Every row belongs to one group in each of 3 separate groupings. Each group adds its own fixed numbers to the row, and there is some noise. The rows also spread widely along 11 directions, which tell nothing about the answers.
In the rows, 128 means zero.
Known rows, each followed by its group in each grouping:
[153 136 121 126 141 150 116 129 174 154 157 114 107 129 145 137 125 111
 139 128 120 165 106 106 168 129 112 190 149 132 108 143 109 132 121 143
  90 120 133 130 131] : Q_512 W Q_451
[161 129 146 140  58 134 161 102 115  85 167 165 115 153 130 111  96 122
 101 129 152 105  92 146 129 131 138 129 117 117 180 124 114  95  86 140
 136 128 129 137 159] : Q_515 K Q_265
[130 111 105 153 135 148 135 162 132 131 134 144 105 128 128 114 109 160
 140 120 111 129 131 101 116 111 157 193 142 139 139 123 105 125  93 107
 135 144 132 129 108] : Q_301 H Q_464
[153 122 134 129 122 124 141 122 142 136 151 144 104 115 164 147 130 126
 150 143 143 147  76 145 160 125 123 156 128 139 106 145 131 118 120 115
  92 142 128 128 111] : Q_512 H Q_265
[138 110  99 120 110 128 136 161 112 134 132 133 126 111 127 115 113 122
 128 117 130 117 145  97 124 121 154 185 132 140 137 143 134 124 136 126
 123 133 135 131 128] : Q_301 R Q_153
[128 110 112 140 102 137 155 175 144 118 140 141  93 126 127 129 110 136
 131 121 140 134 117 114 152 121 150 211 109 159 149 140 111 126 113 126
 141 144 124 129 126] : Q_515 R Q_451
[117 106  89  79  81 105 142 146  69 125 105  99 169  98 115 124 118 119
  68 111 155 107 169 121 114 117 135 107  76 144 184 157 205 105 146 130
 143 109 131 136 147] : Q_512 K Q_464
[165 122 145 145 162 113 126  81 124 135 151 160 128 123  76  89 103 119
 166 135  87 126 128  80 150 135 141 151 171 117 142  81 102 107  92 137
 145 129 101 117  92] : Q_301 W Q_153
[139 132 137 125 141  75 141  90 138 150 110 143 139 115 144 131 116  98
 146 109 148 130 100 130 188 115 140 142 141 149 132 129 198 144 133 149
 105 124 105 136 126] : Q_512 K Q_451
[101 143 128 165 100 172 142 110 108  76 107 100 135 129 127 172 120 113
 139 127 117 118 120 157  59 115 101  91 133 115 120 145 143 150 144 104
 174 112 137 128 155] : Q_301 H Q_153
[153 139 137 133  96 194 132 119 141 104 181 100 110 112  93 147 134  92
 141 160  96 156 107 123 145 144  84 152 124 124 108 145  71  96 138 126
 154 130 121 124 126] : Q_301 W Q_153
[ 91 112 113 130 152 142 109 152 102 138 116 141 144 157 154 127 122 185
 110 127 123 119 160 150  35 135 142  84 121 111 120 122 100 147 120 117
 124 134 140 131 136] : Q_301 K Q_153
[137 133 128 138 193 126 108 126 160 173 170 149 131 161 116  85 130 141
 133 110 108 136 143 114 125 132 141 132 154 123 132  90  63 127  77 146
 104 111  89 126  97] : Q_301 R Q_153
[127 140 138 105 133 124 120 114 137 137 157 111 139 112 171 172 153  75
 135 126 154 149  93 170 169 128 104 100 111 143  69 163 156 153 158 145
  95 114 112 125 138] : Q_515 W Q_153
[143 120 136 131 101  93 164 117 142 118 153 167 117 127 145 138 127 130
 142 128 156 121 100 156 141 115 159 132 117 143 132 121 165 128 109 115
 119 141 111 121 121] : Q_512 H Q_265
[133 140 135 123 132 165 107  99 115 138  73  89 138 140 132 138 107 111
 140 124 109 126 129 103 106 140  78 131 177  99 116 138 110 158 164 154
 112 107 166 134 167] : Q_301 R Q_451
[153 111  98 113 111 139 125 156 121 134 183 136 126 132 134 106 113 127
  96 115 135 130 147  97 117 124 151 170 122 133 149 140 106 108  93 139
 109 111 139 129 135] : Q_515 W Q_153
[122 134 162 136 115 103 157  82 130 105 136 142 139 140  98 134 130 122
 129 137 136 127  96 174 152 133 112  70  97 131 161  99 140 109 112 133
 162 129  80 129 120] : Q_512 K Q_265
[ 92 116 125 120 169  98 110 139 104 145 107 127 150 140 153 118 124 139
 106 105 129 125 123 148 120 130 137 102 100 125 139 107 126 141 118 137
 112 118 118 138 128] : Q_301 W Q_153
[122 128 133 131 143 110 121  75  90 130  85 115 162 126 129 133 106 111
 129 118 127 120 127 126 110 122 113  82 146 113 144 130 177 138 137 139
 126 100 130 133 135] : Q_512 K Q_153
[129 146 142 119 137 162 118 110 137 134 129  85 139 124 119 148 142  86
 142 131 113 143 119 139 148 139  78 111 133 125 100 143 102 138 160 148
 127 108 112 129 132] : Q_301 R Q_153
[139 114 163  81 103 145 148 115 132 115  99  92 135 135  62 129 110 121
 130 133 112 119 157 109 154 149  92 113 125 142 143 102  99 137 159 180
 176 122 132 114 140] : Q_515 H Q_451
[125 132 148 116 135 106 128 101 133 130 112 127 151 155 142 128 114 111
 126  98 146 113 129 146 144 122 133  98 137 131 124 119 157 170 135 174
 118 105 122 134 154] : Q_515 K Q_153
[102 126  88 128 118 144 135 175 137 130 139 127 133 128 141 145 138 143
 123 114 141 121 170 133  59 114 147 142 121 140 120 149 144 154 135 103
 134 128 128 122 148] : Q_301 R Q_451
[160 121 119  65  64 164 129 162 134 121 142  72 126 111 138 146 129  79
  97 126 147 142 118 111 192 137  87 183 104 143 127 179 120 118 174 171
 106 105 169 138 177] : Q_515 W Q_265
[134 128 127 123  90 151 145 126 124 110 132 117 131 111 121 149 125 106
 142 136 127 124 131 132 123 127 123 140 130 138 105 152 148 136 166 134
 146 135 133 129 146] : Q_301 K Q_153
[ 97 109 142 103 131 112 129 132 100 120  94 122 148 144 114 125 115 142
 113 120 118 110 133 146 121 147 129  91  95 123 139  97 115 138 145 148
 152 133 128 127 138] : Q_301 W Q_153

New rows, each followed by its group in each grouping:
[142 117 135 114 102 119 142 123 111 128 144 158 120 137 156 124 111 135
 123 127 139 108 112 145 109 137 158 124 131 124 113 122 120 133 125 135
 103 146 142 127 135] : Q_301 H Q_153
[121  93 106 127  84  97 175 169 118 106 141 166 112 109 102 126 122 154
 127 135 145 116 131 129 133 119 168 171  76 160 174 121 150  98 114  93
 170 155 102 119 103] : Q_512 R Q_265
[135 115 139  99 141  94 126 104  86 153 121 146 149 121 126 105 121 116
 118 126 132 110 123 133 138 148 134  93 118 122 135 112 122 115 132 147
 107 131 113 126 112] : Q_301 R Q_153
[157 112 135  84 112 146 123 150 149 149 135 128 116 140 127 115 114 132
 137 130 113 131 136  99 160 151 136 180 148 127  88 121  88 151 163 173
 101 143 159 121 147] : Q_301 W Q_153
[104  92  99 105 106 173 122 194 130 125  82  99 126 153 121 133 110 194
 110 128 118 130 178 104  68 130 119 163 118 124 146 138 103 147 152 129
 144 126 183 130 161] : Q_512 K Q_265
[116 133  95 124 126 124 134 179 148 156 192 146 106 105 194 152 164 112
 113 129 166 155  92 174 145 122 144 164  82 163  98 176 130 119 119 101
  77 150  98 139 115] : Q_301 R Q_451
[133 133 114 119 140 114 127 121 120 148 133 121 146 112 120 118 130 100
 122 116 131 124 140 116 130 124 121 133 132 137 148 133 144 121 122 132
 120 111 104 131 125] : Q_301 R Q_451
[123 132 135 114 103 137 145 136 172 127 146 128 131 159 129 146 141 145
 131 128 143 132 138 159 118 126 125 112 117 135 115 125 131 154 138 141
 133 128 119 123 151] : Q_512 K Q_265
[125 137 118 148 122 148 132 127 128 106 135 106 126  87 138 169 146  85
 164 142 121 148  95 132 148 111  90 162 127 139 105 165 158 127 152  97
 139 122 120 128 131] : Q_301 W Q_265
[125  97 138 115 151 109 147 133 117 142 150 180 127 112  66 105 132 178
 151 164 105 124 166 120 107 149 149 114 113 148 137  85  97  95 109 110
 174 175  84 104  74] : Q_301 K Q_451
[114 101 121 114 217 101  88 161 132 198  99 138 139 187 141  57 100 183
 100  82 110 123 150  98 132 140 155 147 140 118 164  72  49 143  77 177
  79 111 128 144 111] : Q_301 R Q_153
[115 128 120 127 130 145 121 151 129 135 139 117 127 149 164 134 126 137
 107 112 133 132 121 154 101 127 129 122 116 127 119 135 103 139 117 136
 105 120 136 138 141] : Q_301 H Q_153
[146 142 145 172 211 102  97  16  70 150  94 160 157 126 125 115 100 112
 171 128 109 113 112  99  96 116 107  61 205  84 137 106 150 132  87 113
 108  95 112 116  98] : Q_515 R Q_464
[111 141 147 137 142 158 114  87 108 116  87 101 145 135 136 166 123 118
 146 133 124 130 117 148 109 127  77  74 142 112 103 144 139 160 153 134
 136 113 139 127 147] : Q_515 K Q_464
[130  94 128  98 114 130 135 139  96 139 106 140 120 122 120 137 122 165
 135 161 130 126 131 125 106 151 116 124 113 121 125 127 108 115 152 113
 123 152 149 111 114] : Q_512 R Q_265
[154 102  99  85 120 133 124 153 104 161 134 135 135  87 129 132 134 126
 157 147 127 121 174  87 105 134 140 165 155 139  76 163 147 138 182 122
 105 145 152 105 118] : Q_301 R Q_153
[140 141 131 144 154 127 129  95 129 136 195 150 130  90 141 161 159  92
 166 157 139 156 109 157 137 119 113 100 128 150  79 160 149 116 119 102
 121 130  79 114  86] : Q_515 K Q_153
[139 132 144 113 128 114 144 120 151 134 131 125 130 102 144 157 151  96
 170 131 138 131 105 149 173 121 116 136 136 152  80 142 162 154 165 134
 114 136 113 120 124] : Q_301 H Q_265
[136 145 122 143 107 173 114  82  90 112 130 118 155 154 133 127 105 122
 109 128 116 109 146 127  35 131 106  71 164  82 137 138 119 128 122 131
 126  97 155 135 171] : Q_301 K Q_153
[126 117 132 121 129 127 141 137 130 124 102 118 130 103 127 152 135 120
 169 132 122 127 130 125 137 118 115 151 141 145 100 137 154 151 162 121
 141 135 133 118 125] : Q_301 H Q_265
[119 124 145 113 159  93 115 121 135 151 119 151 126 163 182 127 115 137
 115 104 150 127  96 154 146 137 142 116 125 125 118 110 120 163 109 159
  78 128 132 137 147] : Q_515 W Q_451
[134 136 113 139 138 129 127 121 119 143 162 148 130 136 130 107 125 129
 110 122 130 126 130 126  93 129 135 121 132 120 157 121 105 105  86 117
 114 120 108 130 122] : Q_301 R Q_451
[139 146 143  91 130 131 128 106 145 140 157  87 152 119 134 154 153  70
 124 117 143 140 127 153 165 125  91  82 118 147  97 149 141 147 148 168
 116  92 103 125 134] : Q_515 H Q_153
[168 152 122 164 105 171 124  68 103 106 111 113 133 109 124 131  92  78
 151 131 109 124 113  80 107 116  93 166 201 101 138 160 154 119 133 127
 125 104 159 139 160] : Q_301 K Q_451
[123 126 154 108 156 104 127 117 149 159 117 147 136 152 133 112 126 144
 136 119 130 124 123 146 149 145 138 107 132 135 114  98 116 153 131 164
 107 145 108 131 129] : Q_301 K Q_451
[132 134 147 168 166 112 126  78 140 127 148 166 125 146 133 132 125 139
 162 136 118 143  93 140 117 122 125 108 152 106 130  99 123 130  84 103
 121 122 101 120 109] : Q_512 W Q_265
[131 103 125  88 135  99 124 143 130 164  80 127 139 179 137  85  86 174
  89  82 136 104 155 104 132 130 164 134 135 121 165  87 122 158 109 180
  93 114 155 136 147] : Q_512 H Q_464
[126 105 122 122 146 106 120 138 111 143  82 149 141 148 160 117 102 160
 135 108 142 109 144 113 106 115 147 144 153 123 135 124 151 163 126 145
 105 120 160 130 150] : Q_515 K Q_265
[132 132 121 142 134 123 131 110 129 140 158 155 117 147 165 129 115 148
 111 126 140 135 110 148  82 124 143 107 133 117 139 125 120 120  78 110
  95 126 125 129 124] : Q_512 H Q_451
[144  99 132  92 134 113 121 113 104 150 103 134 132 112 126 137 111 135
 155 148 120 129 137 100 131 144 130 137 145 121  92 128 142 142 166 134
 107 143 153 111 119] : Q_512 W Q_153
[ 82 116 127 153 157 117 142 150 139 111 113 124 131 129 125 158 132 140
 156 110 129 130 137 153 114 103 136 116 110 158 117 118 150 166 120 114
 171 121 100 121 108] : Q_515 H Q_153
[140 102 124  91  81  99 158 125 107 129 105 156 140 139  94 112  97 153
 125 120 142  88 171 104 106 134 170 120 132 127 148 109 166 147 148 140
 143 141 140 110 141] : Q_512 R Q_464
[145 145 148 123 173 122 106  89 139 169 156 138 144 159 128  90 127 125
 111 114 120 134 113 137 157 138 118  92 141 116 138  99  87 117  83 164
  90 112  92 139 119] : Q_301 K Q_464
[ 84 115 108 137 144 123 141 174 142 121 135 134 129 140 140 149 139 164
 125 107 145 126 151 161  92 102 157 112  94 157 126 126 144 162 104 107
 152 128 107 123 118] : Q_515 H Q_464
[127 116  90 121  81 137 143 135  71 103 142 133 146  84 115 147 125 119
 119 140 133 109 160 116  68 117 139 120 114 125 134 159 186 112 144  84
 157 134 138 115 138] : Q_301 W Q_464
[142  81 109  83  97  82 152 150  68 135 111 130 125  61 145 133 110 110
 113 137 151 128 103 118 187 126 149 178  81 169 141 161 183  88 155 119
 112 150 135 129  92] : Q_512 H Q_153
[144 136 100 180 210 154  97 107 147 166 170 132 121 104 137 132 138 122
 174 143  97 183 116  97 122 105 109 167 173 131 106 151 115 107  84  90
 100 108 100 127  72] : Q_512 K Q_153
[120  99 103 118  60 139 153 160  97  96  84 108 129 113 118 142  91 136
 117 122 136 112 144 105 114 119 144 178 110 140 154 156 177 135 169 129
 162 133 167 133 158] : Q_512 K Q_153
[112 123 130 100 170 125 114 125 133 162 118 100 137 117 140 152 149 130
 131 130 128 156 116 153 155 130 100  96 106 144 100 134 128 136 140 129
 105 124 109 124  99] : Q_512 H Q_464
[173 128 129 122  96 192 132 139 150 125 154 104  91 117 130 146 115 109
 148 142 121 151 106  99 171 126 101 202 151 140  98 163  88 124 137 145
 111 129 157 126 132] : Q_515 H Q_464
[156 137 135 101 106 141 138 120 163 142 157 128 144 158  94 101 125 124
 119 111 126 113 162 115 138 132 140 122 146 130 128 109 118 143 125 175
 130 121 114 125 153] : Q_301 K Q_464
[112 120 112 124 112 166 131 156 111 113 156 111 136 141  94 119 126 152
  82 129 125 135 153 134 100 128 114 104  80 138 179 128  86  93  91 126
 167 115 112 134 126] : Q_515 K Q_464
[117 121 120  94 146  97 115 124 101 153 105 120 157 115 169 137 131 111
 105 110 161 125 135 142 131 120 123 103 117 144 124 155 180 146 144 150
  91 112 131 136 144] : Q_515 K Q_451
[127 125 116 153 135 112 136 142 147 117 153 140 127 145 124 112 106 117
 124  89 131 125 130 113 145 105 161 172 126 144 162 112 135 140  82 140
 143 101 107 135 134] : Q_515 W Q_153
[141 135 118 137 113 161 126 126 122 121 149 117 128 133 147 129 126 121
 114 129 125 131 117 133  97 120 105 130 138 114 143 139 104 112 104 121
 112 107 141 137 145] : Q_301 H Q_265
[ 90 119 139 173 174 120 137 138 147 119 119 155 103 111 124 155 132 145
 187 144 106 151  92 148 143 128 132 161 118 148 100 108 120 145 122  88
 159 165  91 121  90] : Q_301 W Q_451
[155 121 117 133 120 134 137 129 137 142 149 136 105 107 134 128 115 119
 134 140 129 156 100 107 169 126 127 196 130 149 139 150 130  96 113 125
 109 139 124 136 110] : Q_512 K Q_451
[161 103  82 108  64 161 149 183 112 121 151 123 108  83 113 118 109 119
 115 141 126 131 152  74 130 125 142 239 124 157 151 175 134  85 141 117
 138 147 156 132 135] : Q_301 K Q_451
[135 129 106 133 111 129 122 119  89 126 107 130 147 138 166 112  95 118
 100 100 139 104 127 116  93 117 145 141 149 110 153 149 157 135 124 143
 100 106 162 151 168] : Q_301 K Q_153
[116 141 108 148 138 143 129 139 128 127 177 119 115  85 169 171 157  89
 126 144 153 171  84 165 150 113 101 144  89 163 116 187 147  99 113  93
 115 127  94 141 107] : Q_515 K Q_451
[120 128 119 128 128 148 124 132 136 118 115 111 144 128 120 146 134 122
 153 124 115 124 152 117  94 118 108 134 151 117 111 132 144 160 153 123
 144 112 142 118 157] : Q_301 W Q_265
[ 65 166 139 184 195 151 126 128 193 114 169  99 145 170 116 153 178 134
 131 105 114 157 122 207  89 104  90  47  93 138 140  95  85 145  65 107
 175  87  44 136 112] : Q_301 H Q_265
[130 132 140 158 114 159 157 135 186  95 137 126 114 143  75 150 130 123
 188 127 115 128 144 116 135 109 116 166 153 145 117 116 119 165 135 129
 190 121 105 109 136] : Q_515 R Q_265
[ 99 114 127  90 122 139 111 151  93 126 100  76 149 138 128 125 121 122
  74 114 120 129 124 142 137 149  95 106  76 123 155 124  95 120 146 159
 130 109 142 144 152] : Q_301 W Q_153
[125  99  92 150 162 134 111 154 132 148 120 163 120 160 145 113  93 194
 147 117 110 127 170  81  46 116 179 173 177 106 120 111 119 163  99 109
 110 128 165 117 128] : Q_512 W Q_153
[177 121 142 138 111 126 156 127 172 126 155 157 110 134  81  89 108 120
 160 122 111 125 121  85 196 123 148 216 158 148 155 100 107 111 104 159
 147 139 106 129 121] : Q_301 K Q_265
[138 128 128 150 131 125 131 111 137 133 128 142 116 147 142 125 104 124
 141 113 130 131 102 120 136 122 141 155 148 121 133 124 126 141 112 133
 108 119 127 132 128] : Q_512 R Q_153
[116 120 125 123 125 134 128 141 124 128 115 112 144 149 119 111 113 132
 108 107 123 120 140 127 127 129 130 131 116 131 151 118 117 133 125 158
 139 113 127 143 145] : Q_301 K Q_153
[109 112 145 117 145 102 139 157 160 143 106 122 115 129 143 143 138 139
 143 125 139 154  83 161 214 127 120 160  83 167 122 124 130 138 143 145
 121 145 102 138 109] : Q_512 K Q_265
[112  97 110 138  80 116 176 171 126  88 127 145 113 111 115 148 118 155
 134 130 143 120 128 137 115 107 161 167  88 160 161 130 166 120 122  91
 174 146 123 122 121] : Q_512 H Q_265
[115 120  98 134 157 153 109 130 115 146 115 110 142 115 121 142 128 150
 135 140 112 149 165 105  69 120 104 127 142 126 131 151 138 123 127 102
 132 114 136 122 117] : Q_512 K Q_451
[ 76 139 124 130 159 137 116 135 126 137 112 109 146 143 145 156 151 137
 118 122 132 132 133 177  79 133 101  65 103 126 119 130 118 152 135 115
 133 119 107 131 138] : Q_301 R Q_451
[131 102 100 109 123 104 129 146  94 151  98 134 134 122 131 111 101 146
 109 112 138 113 141  97 130 123 153 159 120 133 163 131 154 122 123 127
 109 126 139 130 124] : Q_512 R Q_464
[130 119  95 138 153  96 135 131 130 152 158 148 140 103 126 133 136 118
 149 120 138 133 150 115 115 105 160 142 133 149 124 138 177 131 113 101
 123 119  91 116  91] : Q_512 R Q_153
[178 142 126 117 125 161 105 104 173 156 155 120 122 168 157 122 105 117
 137 112 120 139 129  91 124 130 127 166 197  97  92 133 103 165 127 170
  65 100 168 127 168] : Q_512 W Q_153
[156 104 106  98  64 132 152 137  97 122 144 151 125 115 121 126 113 140
 116 148 147 110 148 112  91 135 143 144 121 121 149 147 143 102 140 113
 124 139 151 113 140] : Q_512 R Q_265
[123 117 106 133 155 131 118 151 142 159 126 128 123 122 147 131 127 146
 135 119 130 152 122 120 148 114 138 166 123 147 123 143 140 132 118 121
 103 132 120 134 109] : Q_512 K Q_464
[108 111 150 124 115 125 149 123 139 113 109 132 133 158  85 125 111 159
 128 125 117 121 140 144 126 140 136  98 103 134 147  88 114 137 128 150
 175 138 110 124 124] : Q_512 K Q_153
[146 134 125 164  89 168 151 108 140  92 120 109 103 119 112 151  95 108
 152 131 114 140 104  98 130 115 110 189 158 130 147 144 137 122 123 115
 157 117 143 130 140] : Q_512 H Q_451
[138 124 119  81  64 141 144 141  99 118 119 101 143  84 153 164 143  88
 119 145 155 123 119 148 141 129  97 133 105 142 100 189 181 125 200 131
 116 136 153 131 164] : Q_301 K Q_265
[121 106 135 133 143 108 146 121 105 116 112 151 134 119 110 131 119 148
 154 132 128 114 140 128 106 118 137 115 129 137 142 111 143 132 112 109
 158 128 120 112 106] : Q_515 H Q_265
[161 136 120 147 107 161 134 117 160 128 150 121 111 143 118 126 104 111
 146 121 118 140 119  96 137 121 128 186 166 123 130 136 108 133 118 140
 120 112 135 129 137] : Q_512 R Q_153
[149 128 107 108 125  95 134 130 140 161 161 146 140 127 149 106 125 119
 104 102 157 130 125 127 162 113 162 145 119 148 148 137 169 121 101 143
  89 118 104 138 124] : Q_512 K Q_464
[ 81 110 105 132 168 160 105 196 129 145 105 101 121 119 168 151 149 163
 127 136 121 165 112 153 121 125  97 157  88 145 111 156  91 129 139 105
 114 138 135 144 116] : Q_301 K Q_265
[122 129 121 117 141 115 126 132 137 145 140 145 153 138 149 129 145 139
 132 118 142 117 152 150  93 119 137 100 136 127 113 128 151 153 129 131
 110 123 119 126 143] : Q_301 K Q_265
[122 133 117 127 122 115 139 121 116 118 153 126 145 107 110 128 133 101
 116 123 128 128 131 132 127 125 126 122 107 139 155 128 152 108 114 118
 150 119  96 130 127] : Q_301 W Q_451
[135 159 110 183 150 158 107  74 113 117 135  90 144 134 155 141 109  86
 116 104 117 148  96 126  94  97  89 110 160 102 159 152 142 116  79 112
 109  61 127 148 135] : Q_512 H Q_153
[117 114 159 134 145 115 135  92 117 105  94 149 144 150  98 135 112 147
 162 132 116 108 138 128  97 131 120  84 148 109 131  86 132 160 127 133
 168 123 126 110 137] : Q_515 W Q_265
[158 108 107  96  94 168 113 155 111 144 101 119 123 131 165 121 105 142
 121 132 129 120 138  90 110 136 118 189 164 111 113 162 114 137 164 149
  79 133 200 137 174] : Q_301 K Q_265
[164 118 153 126 114 198 128 116 132 123 146 131  95 140  94 127 107 155
 161 170  82 138 129 102 100 159 102 145 165 106  95 112  30 115 132 134
 139 151 156 111 113] : Q_301 H Q_153
[110  93 115 114  58 152 163 179  93  79 133 134 112  98 105 154 128 153
 125 164 126 118 133 139  94 139 128 154  73 139 137 143 121 101 155  88
 183 166 145 115 136] : Q_301 W Q_265
[102 113 121 156 168 130 132 166 161 135 145 160 124 159 105 104 136 190
 141 122 109 132 154 134  92 120 152 139 120 138 150  86  83 132  79 114
 158 138  96 128 106] : Q_301 K Q_265
[129 105  91 159  90 153 156 160 116  99 112 130  98  94 134 156  98 143
 153 137 126 136 127  94  92 103 146 217 137 148 140 164 164 121 129  76
 151 144 158 124 124] : Q_512 H Q_451
[142 129 162 130 123 109 158  79 146 121 108 138 130 117  82 137 114 112
 175 138 121 130 119 121 173 131 121 131 149 145 126 108 163 140 147 145
 162 139 100 117 118] : Q_512 K Q_451
[153 126 116 157 147 123 128 112 123 135 142 139 122 112 132 119 107  93
 151 113 127 133 109  95 155 108 134 177 158 138 141 143 136 122 100 127
 117 106 112 131 109] : Q_515 R Q_153
[124 106 109 116 144 112 116 154 105 155 102 151 133 160 152  83  91 174
  89 103 131 109 147 105  94 134 163 157 135 119 173 108 108 130  95 151
  97 131 153 142 145] : Q_301 K Q_451
[146 113 100  96  69 135 159 155 115 115 131 112 127  72 118 162 129  86
 142 134 152 120 154  99 141 114 128 189 123 166 115 186 193 135 184 122
 146 132 142 114 142] : Q_515 R Q_451
[163 134 127 125  82 135 147 130 145 114 154 131 120 139 166 134 113 101
 118 103 160 117 105 127 144 108 139 167 144 134 135 152 147 140 114 150
 100 106 150 135 167] : Q_515 H Q_265
[144 157 186 130 142 137 136  66 171 119 132 105 149 176  68 105 125 106
 139 108 101 120 121 140 159 138  85  73 154 112 157  64  76 137 102 185
 159  90  89 128 141] : Q_301 H Q_265
[ 96 118 108 123 203  57 117 150 118 180 137 156 156 129 174 104 146 145
 103  84 153 123 126 165 138 105 173  97  93 155 144 106 159 136  74 121
  87 122  76 140  90] : Q_301 H Q_464
[128 111 149  98 115  95 163 127 153 131 123 132 129 137  85 120 119 138
 125 118 132 123 139 136 166 137 142 122 100 156 154  89 132 130 122 157
 156 139  97 118 114] : Q_512 H Q_451
